There are 4 ways to turn a row about zero (a turn may also mirror it). The second row of each pair is the first, turned, with some noise. The first 28 pairs use one turn. New pairs use 2 turns, one after the other, and a turn may come again.
Known pairs, each followed by its turns in order:
[-1.66 -0.97 -1.94 -1.06  5.40 -0.46]
[ 0.65 -5.17  2.32  0.48 -2.69 -1.01] => D

[ 0.77 -1.98 -0.04  2.40  1.49  2.58]
[ 1.36  1.09  1.23  2.03 -1.12 -2.91] => D

[ 5.14 -2.36  3.23 -1.16  0.04 -2.34]
[-4.66  1.37 -1.69  3.71 -1.44  1.30] => D

[-0.14 -1.73  0.14  2.25  0.24  4.31]
[ 1.75  1.83  1.07  1.57  0.46 -4.02] => D

[-0.11 -0.73  0.98  1.55 -1.39 -0.17]
[ 2.26 -0.27  0.71 -0.58 -0.71  0.20] => F

[ 1.63  3.43  0.93 -0.11  0.89 -1.13]
[-1.46  0.94  1.26 -1.62 -1.69  2.41] => D

[-0.56  0.59 -0.70 -0.17 -5.40 -1.75]
[ 2.77  0.72 -2.66 -0.63  4.29  0.38] => M

[-0.08 -0.67  1.14  0.51  1.31  0.74]
[-1.04 -0.58 -0.07  0.59 -1.37 -0.44] => M

[-1.12 -1.49 -1.30 -0.95  0.47 -0.20]
[-1.40 -0.80  1.52 -0.22 -0.62  0.92] => F

[ 0.52  0.76  3.04 -0.52 -1.60 -1.36]
[ 0.83  1.67 -2.34  1.57  0.33 -1.73] => M

[-2.03 -3.15 -1.51 -2.95  0.57 -2.33]
[-0.09  3.08 -0.36 -3.83 -0.95  2.10] => M

[-1.81 -4.30  0.00 -1.28 -1.76  0.19]
[-0.68  0.46 -3.52 -3.49 -0.31  1.94] => M

[ 1.19  0.77  0.91  0.40 -2.28  0.76]
[-0.36  2.68  0.04  0.10  1.23  0.42] => D

[ 0.58 -1.54 -0.07  1.36  5.40 -5.40]
[ 1.84  3.85  2.29  2.05 -5.23  3.19] => M

[ 2.54  0.84  0.50 -0.09  0.37 -0.15]
[ 0.55 -0.15 -0.50  0.87  1.30 -2.30] => F

[ 1.22  2.10 -1.95 -0.32  1.31 -0.16]
[ 0.99 -0.23  3.01  0.09  0.62 -0.54] => M

[ 0.41  0.26  0.88  2.46 -2.25 -0.08]
[ 3.25  0.76 -0.36 -0.05 -0.80 -0.47] => F

[-0.18  0.48 -0.73 -0.15  0.99  1.69]
[ 1.15  0.06  0.00 -0.27 -1.38 -0.71] => H

[-1.34 -3.82  3.79  3.70  0.25 -3.46]
[-3.38 -4.80  2.23  3.49  1.03  1.09] => H

[ 4.00  1.12  1.10 -1.51  1.38  2.19]
[-0.53 -1.35 -1.86 -0.99  2.92 -3.67] => F

[ 1.04  1.58  0.34 -0.83 -0.51  0.30]
[ 0.18  0.60 -0.60 -1.53  0.38  1.10] => H

[ 0.60 -0.83 -2.36  2.20 -3.80  0.03]
[-3.69  2.09  0.73  0.33 -0.84 -1.70] => H

[ 1.22 -2.19  1.72 -0.11 -0.06  0.03]
[-0.54 -1.59  1.71 -0.23  1.65  0.04] => H

[ 2.88  2.61 -1.13 -2.25  0.15 -1.77]
[-1.63  0.35 -2.43  2.72 -0.18 -3.10] => F

[-0.27 -0.14 -0.43  1.98  4.33 -0.51]
[-0.82  2.00  2.69  1.06  3.26  0.64] => F

[ 0.42 -0.45  0.15  0.63 -1.31 -1.49]
[-2.09  0.37 -0.06  0.68  0.99  0.53] => H

[-2.66 -5.40 -0.09 -2.88  1.84 -0.39]
[ 3.13 -0.69  2.68  4.32  2.68 -1.43] => H

[-1.52  0.82 -0.07 -5.40 -2.36  0.85]
[-2.57 -2.27 -0.10 -2.22  4.58  0.22] => D

New pairs. What belongs after each?
[-0.50 -0.20 -0.91  1.09 -5.40  0.94]
[-1.95  4.31  0.59 -2.09  2.27  0.68] => F H

[-4.83 -4.20  0.37 -0.75 -2.02 -5.40]
[-2.44 -5.46  0.29  0.65 -6.44 -1.28] => H H

[ 5.40 -0.19 -2.59  2.57 -3.92  0.25]
[ 3.06  1.78 -2.88  4.67  0.30  3.94] => H H

[ 0.79  0.44  0.71 -0.81 -0.03 -0.10]
[-0.41  0.08  0.58 -0.87 -0.30 -0.78] => H M

[ 0.18 -0.76  0.99 -1.43  0.19  2.03]
[-2.79  0.58 -0.19  0.31 -0.37 -0.30] => H D

[-0.02  0.80 -1.40  1.58  1.67 -4.67]
[ 1.10 -0.59  0.19 -4.18 -2.21 -2.67] => D F

[ 2.07 -2.22  0.32 -3.64 -0.86 -1.32]
[-2.09 -0.45  2.32  3.58  1.23 -0.90] => F H

[ 2.53 -2.80 -1.35  5.02  2.06  0.18]
[ 0.80  3.95 -0.66  3.54  3.10 -3.25] => M D

[-1.01  0.17  0.96 -1.15 -0.26  0.73]
[ 1.03  0.03 -0.53  1.34  0.98  0.05] => D H

[-0.13 -1.13  4.09 -0.13 -0.23  0.71]
[ 1.13 -0.98  1.59 -1.28  1.83 -3.01] => F H

[ 1.41  0.20 -0.54 -0.87 -1.65  1.23]
[-0.88 -1.51 -0.47  1.85 -0.50  0.62] => M D

[-2.61 -1.79 -0.02 -2.02  0.29 -1.81]
[ 0.38 -0.43 -0.01 -3.09 -1.95  2.42] => D M

[-1.75  4.34  0.97  2.13 -3.08  5.40]
[ 1.27  4.89  3.22  0.92  0.23 -5.49] => D M

[ 0.51  4.82  3.30  2.53  0.26 -0.20]
[ 1.98  4.31  3.64  0.56 -0.26 -1.74] => H H

[-1.06 -2.01 -3.36 -0.67 -1.06 -0.21]
[ 0.75 -1.95  0.35  0.39 -3.57  0.44] => D M

[ 0.71 -0.91 -0.94 -0.41 -1.47 -1.66]
[-1.16 -0.35 -0.34  0.07  0.54 -2.27] => M F

[-2.41 -3.08 -4.25 -0.08 -1.22  0.71]
[ 2.18 -1.66  0.97  0.90 -5.04  0.78] => D M

[ 0.65  1.25  0.95  2.87 -1.85  0.82]
[ 0.86  0.20  1.81  1.22  1.75 -2.17] => D M

[ 4.02  0.89  2.08 -0.47  0.06 -0.64]
[-0.18  1.74 -1.66  2.30 -0.81  3.19] => M D

[-0.09 -4.18 -1.90 -0.77  0.75 -1.46]
[-1.64 -3.83 -1.95  1.11  0.37 -0.39] => H H

[-0.06  3.61  0.26  0.18 -0.61 -1.59]
[ 1.37  1.44  0.19  1.80  3.19 -0.42] => M F

[-0.13 -0.01 -1.13 -1.08  0.43  4.04]
[ 1.32 -0.54  1.57  3.25  1.61  1.15] => M H

[-2.96  1.22  2.04 -0.50  0.56  3.57]
[ 1.20 -2.82 -2.43  0.14  0.76 -3.35] => H M

[-0.86 -2.21  0.72  0.93 -0.43  5.40]
[ 3.32 -3.66 -3.00  1.31 -0.12  0.01] => H F

[ 0.68  5.40 -3.10  0.20  1.69 -0.80]
[-0.87  1.15 -1.30  4.42 -3.86 -2.06] => M M

[ 0.59 -0.07 -1.99 -5.40 -1.50  1.64]
[-0.92  1.92 -1.88 -3.52  2.85  3.52] => F M

[ 0.63  0.25 -1.37  1.94  1.65 -1.64]
[-0.19 -2.16 -1.61  1.39 -0.52 -1.49] => M M

[ 0.45 -0.62 -0.02  0.00  1.47 -0.65]
[-1.18  0.42  0.92  0.45 -0.20  0.11] => D H

[ 2.24 -2.67 -0.25  0.39 -1.49  1.00]
[-0.32 -1.20 -0.81  2.32  1.65  2.49] => H F

[-0.05  1.70 -3.18  0.83 -5.40 -2.32]
[-0.94  5.51 -2.87  0.10 -0.47  2.86] => H F

[-1.66  0.65 -5.40  2.84 -1.23 -0.10]
[ 1.25 -2.10  0.10 -0.42  2.92 -5.58] => D F

[-1.53  0.27  1.25 -0.13 -1.63  1.18]
[-2.01  0.02 -0.47  2.13  0.12 -0.13] => D F

[ 2.35  0.14 -5.40 -0.12  0.33  0.27]
[-1.69  3.69 -0.55  1.13 -2.77 -3.38] => D D

[ 3.83 -0.94 -1.30 -1.74  0.62 -0.02]
[-2.74 -0.82  0.26  2.78  1.66  0.23] => H F

[ 4.94 -0.69 -0.03  1.53  1.16  2.28]
[ 0.09 -2.64 -2.73  1.22  4.29  1.52] => F H

[ 4.01  0.99 -0.77  2.12 -5.40 -0.01]
[-4.07  4.50  1.14 -0.99  3.58 -0.81] => H M

[-3.00 -1.51  0.41 -0.54  0.33  0.66]
[-0.94  0.13  0.79 -0.43  1.57 -2.97] => F D

[ 0.75  5.40  0.47 -0.66 -0.87  3.22]
[ 1.85  1.57  4.85 -2.25  2.27  1.10] => F M

[-0.66 -3.25  5.40  1.18 -0.67  0.65]
[ 0.69 -3.59  5.27  0.20 -0.38  1.60] => H H

